The rows of a group lie close to one hidden flat surface of 6 dimensions, which passes through zero. Surfaces can cross.
Some rows, each with its group after it:
[-12   5 -22  21  -5  62 -21  20  20 -18  -3 -28  -4 -12 -15  29 -53  13
 -12]	T
[-20  -1 -36  18  -1  -4  26  -5  -5  26 -14  -4 -30  39  31 -18 -35  11
   5]	X
[-35   8 -16 -14 -15  30   8  12 -10  -7 -19 -27  32  43  14   4  -1  14
  13]	T
[-20  18  12  -5 -13   5  28   1  -2 -20 -12  15  17   5  -6  36  18  32
  17]	W
[ -6 -13  40 -39 -12 -23   2  24  10 -22 -13  -1  15 -12  -3  11  34   6
  16]	X
[ 46 -11   3 -18 -13 -23   0   9 -29  -9  23  24 -20 -38  19 -39   5 -25
 -15]	W
[ 15  -5   6 -11   1 -33  -7 -19  -7  20   8  21  -8  -6  -1 -21  10 -17
  -5]	T
[ -9 -13  29 -17  -6 -30  32  18   4 -11 -16  11   1   4  10  12  31  18
  22]	W
[ 16  21   3  -5   3 -46  26 -61 -24  24  20  55 -10   4  -7  -2  39   6
   1]	X
[ 12 -11  12  18  12  34 -12  34  18 -31  13 -28   2 -34 -11  17 -19   3
  -5]	T
[ -9  -4  13  -3   1 -21  17  15   8  -5  -7   0  -9   7  14  13  12   5
  15]	W
[ 26  10 -30  18  -4  17  19 -22 -52  -3  11  39   8 -14  25 -38  13 -15
  -5]	H
[ 11   4 -31  31  18  30 -28 -10  -5  12  16 -17  -2  12   5 -14 -31 -23
 -20]	H
[  5 -14  21 -31 -30   4  -2  32   2 -18 -24   0  14 -23 -10  -6   7   3
   5]	H
[ 16 -12  -4  -8  11 -10 -17  10 -14   9  10 -15   9   8  28 -36  20 -38
  -4]	X
[ 25  30   3  -1  -4  35 -21 -31 -22 -22  35  15  30 -37 -40  16  18  -1
 -18]	T
[  2  -8   9   8   5 -54  15 -20  14  31  -6  36 -45  -4   1   0  -3  -1
  -1]	T
[-14 -25  36 -23 -14 -14  25  32  16 -13 -37 -13   7 -11  -8   4  11  27
  28]	W
[-25   8 -11 -30 -39 -23  21  -2 -12   9 -24   7  -8  35  19  -2 -13  22
  22]	X
[  1   7 -18  22   3  17   4 -15   9 -12  17  -5 -33 -18 -15  18 -50  22
  -5]	H
[-32   9   6  -3   5 -12 -13  10  36  -8   2  -7 -16  15  -1  49 -16  11
   5]	W
[-30  12 -29  27   8  52 -12  13   9   3  -9 -32  24  40  11  16 -18  -1
  -6]	H
[  5   9 -17  11  16  -1  -4 -16 -20  19   6   0  16  26  17 -18  28 -21
 -11]	H
[-13 -10   5 -39 -24  28 -28  56   8 -34 -12 -42  32  12   9   4  -2  -7
   9]	X
[  8 -28 -13  -3  -8  36 -25  38   5   0 -20 -34   8  -8  10 -34 -22 -23
  -8]	H
[-14 -20  12  41  42   4  27  29  17 -13  -9 -24  11  13  25  13  26   1
  21]	X
[ 19   1  -9   9  11 -10   9 -17 -22  14  10  14   2   5  18 -19  20 -12
  -1]	W
[-44  -1 -35  17   3  16  16  11  -9  16 -30 -27   9  70  44  -8 -14   2
  19]	T

New rows. What belongs after each?
[ 25   4 -15  70  41  23  -3 -32   6  18  19   5 -21 -26 -22   3 -19  -7
 -20]	X
[  4 -48  11   8   0  43  11  25   8  15 -49 -53  27 -16 -18 -52 -18   5
  14]	W
[  6 -28   7   0 -14  40   1  22   0  -5 -30 -28  16 -27 -11 -29 -20   9
   2]	W
[  5 -11  28 -30  -2 -21  -3  17   3  -7  -1  -2   7 -14  -1  -4  30  -5
   7]	X
[  7  20   1 -15  -9  35  -8 -11 -21 -28  18  -4  37 -12 -19   8  18   6
  -4]	T
[  2  -1  -2 -25  -2 -42  11 -22 -24  27  -4  18   6  27  19 -27  38 -12
   7]	T
[ 18 -19  22 -33 -10 -22 -28  18   5  17  -7  -7  17  -7  -8 -34  27 -29
  -8]	H
[ -1   2   5  29   0  32   0   0  27 -13  -5  -5 -13 -30 -36  35 -39  29
  -5]	X
[  7  12  -5 -11  -1  -8 -43 -14  16   2  23   0 -14 -15 -26   8 -27 -16
 -25]	W
[ -4  12  -9  -5  -1 -29  21 -26 -20  15   1  29  -8  25  16  -7  16   5
   7]	X
[  5  -6  -3  -8  16   3 -17  19 -18  -9   9 -21  31  17  25 -20  36 -38
  -5]	X
[  4  -9  -8 -26  -2  21 -34  28  -8  -9   3 -35  24   6  12 -26  -2 -33
  -8]	X
[ 26   2  13   7  15 -31   5 -24  -9   9  21  27  -9 -17  -2  -6  28 -14
  -9]	T
[-28  -4  14 -34 -18 -10  10  29  -2 -19 -17  -7  23  30  23  10  24   6
  26]	X
[-35  22 -37  32   7  41  13  -6  -8  -4  -7 -16  17  50  21  22  -9  12
  11]	T
[ -4 -23 -12  22   7  39 -14   3   9  18 -25 -43  19  -3 -18 -25 -26  -3
  -3]	W
[ 11 -17  11  13   3 -29   2  11  30   8  -7  15 -56 -27  -8   6 -30   3
  -6]	T
[ 12 -20  -3  -1 -12  15  10  15 -13  -7 -15 -11   9 -18   1 -21  -5   3
   2]	W
[ 16  -2   6 -17   8 -36 -38 -19  16  16  22   5 -24 -12 -17 -12  -5 -26
 -18]	W
[ 20   8 -23  21  21  59 -23 -10 -25 -17  32 -25  35  -1   3 -15   7 -25
 -22]	T
[ -9   2 -24  48  21  25   2   7  15   0   3  -9 -19  12  18  15 -28   0
  -3]	T
[ 22   5 -20  15  20  21 -33 -12 -19   6  25  -5  14   1   6 -23  11 -40
 -21]	X
[-41   8   7  17  29 -20  -8 -16  32  30 -13 -20   2  42 -11  30   8   7
  13]	W
[-31  17   1 -61 -55  -9  -1 -11   5   7 -30  10   8  18 -23   6 -10  32
  11]	T
[-10   8  -1 -20 -26  31 -10  21  -7  -7 -19  -5  45  13  -1  -3  22  -4
  -5]	H
[ 33   9 -19  14   0  12  17 -34 -52   7  13  32  19  -9  10 -46  35 -17
  -9]	W
[ 10  17 -14   0 -14  10   7 -21 -37   4   8  36  31  10  12 -12  38 -14
  -5]	H
[  2  -6  14  29  23 -17  24  -9  12   9   4  10 -17 -11  -7  12  10   6
   5]	X
[-26   4 -11  31  37   2 -13 -42  14  47 -10 -23  22  41 -24  -3  14 -12
   3]	W
[-22 -14 -10   4  12  12  14  25  -6  -2 -17 -30  16  39  33 -11   8  -3
  20]	T
[ 28  -4  -2 -18  -7 -23  -6  20 -16 -16  24  18 -33 -19  30 -12 -11 -19
  -8]	W
[-21 -13  14 -27  -9  -3   8  43   7 -18 -18 -26  15  17  20   8  12   9
  19]	X
[  0 -32  27 -18 -11 -26  19  32  30   3 -27 -13 -37 -26  -4   0 -34  22
  21]	X
[  2  16 -25  36   7   2  -7 -23  11  16  10  21 -33  -2  -6  10 -35  -4
 -14]	T
[  3  32 -21   8   2  10 -14 -20  -6 -10  26  20 -10  13   5  20  -7  -6
 -14]	W
[-37  17 -30  40  12  16  20   1  11  12 -15   3 -11  41  24  27 -22  17
  10]	T
[ 19  -5 -12  64  47  40  -7  15   8 -16  23 -23  -9 -18  20   5 -13 -19
 -13]	T
[ 12  -3 -16  24  -2  15  20  -1  -1 -21  14   7 -44 -39   1   9 -62  24
   6]	H
[-30  39 -29  32   4  44   7 -28 -12  -4  -2   4  25  37  -4  34   2  20
   5]	W
[  7  -5 -14  16  17   0 -11  -4  -4   9  13  -9 -17  -2   8 -13 -16 -16
 -11]	H
[ -5  -1   3  -2   6  -2 -13  -3  15   6  -3 -10  -3   0 -18   9 -14   1
  -5]	W
[-38  -3   5  -9 -10  28  -2  44  16 -10 -35 -29  40  39  12  16  19   8
   7]	H
[  8  -8  14 -13  -8  17 -20  15   7 -17   6 -15  13 -20 -16   0  -2  -7
  -6]	X
[ 18   7 -20  30   8 -22  22 -44  -4  35   2  28 -43  -4  -2 -15 -25   6
  -8]	X
[ -2  12  -7 -15  -9  19  -7 -11 -16  -7   2 -10  29   9  -2  -6  12  -2
  -3]	T
[ 15 -15  16   7  11  36 -15  28  14 -31  10 -27   8 -41 -13   9 -13  -1
  -8]	T
[  8   8  24 -42 -31  24 -36  15   9 -30   4  -2  23 -36 -39  18   1   1
 -10]	X
[ -9  11 -43  46  17  42   0  -8  -4   2  12 -17  -6  21  13   4 -37   0
 -11]	H
[-16  25  -5  22  -1   4  43 -23  -4 -21  10  27 -18  -1  -4  50 -17  45
  22]	H
[-10  21 -15  16   8  30 -15 -52  -5  25  -1   4  29   4 -43   5   6   5
 -11]	W
[-18 -15   1  36  19  34   4  32  26 -13 -11 -34   0   0   1  21 -25   9
   7]	X
[ 15   3 -15  26  17 -16  -8 -25   5  28  15  24 -40  -8   1  -7 -17 -16
 -11]	T
[ 32 -30  34 -19  -3 -29 -10  19  17  -9   7   4 -22 -46 -18 -11  -1  -7
  -4]	T
[ 10  -9 -27  26  14  18  -9  11 -10   9  12 -18  -9  10  29 -32 -20 -23
  -9]	W
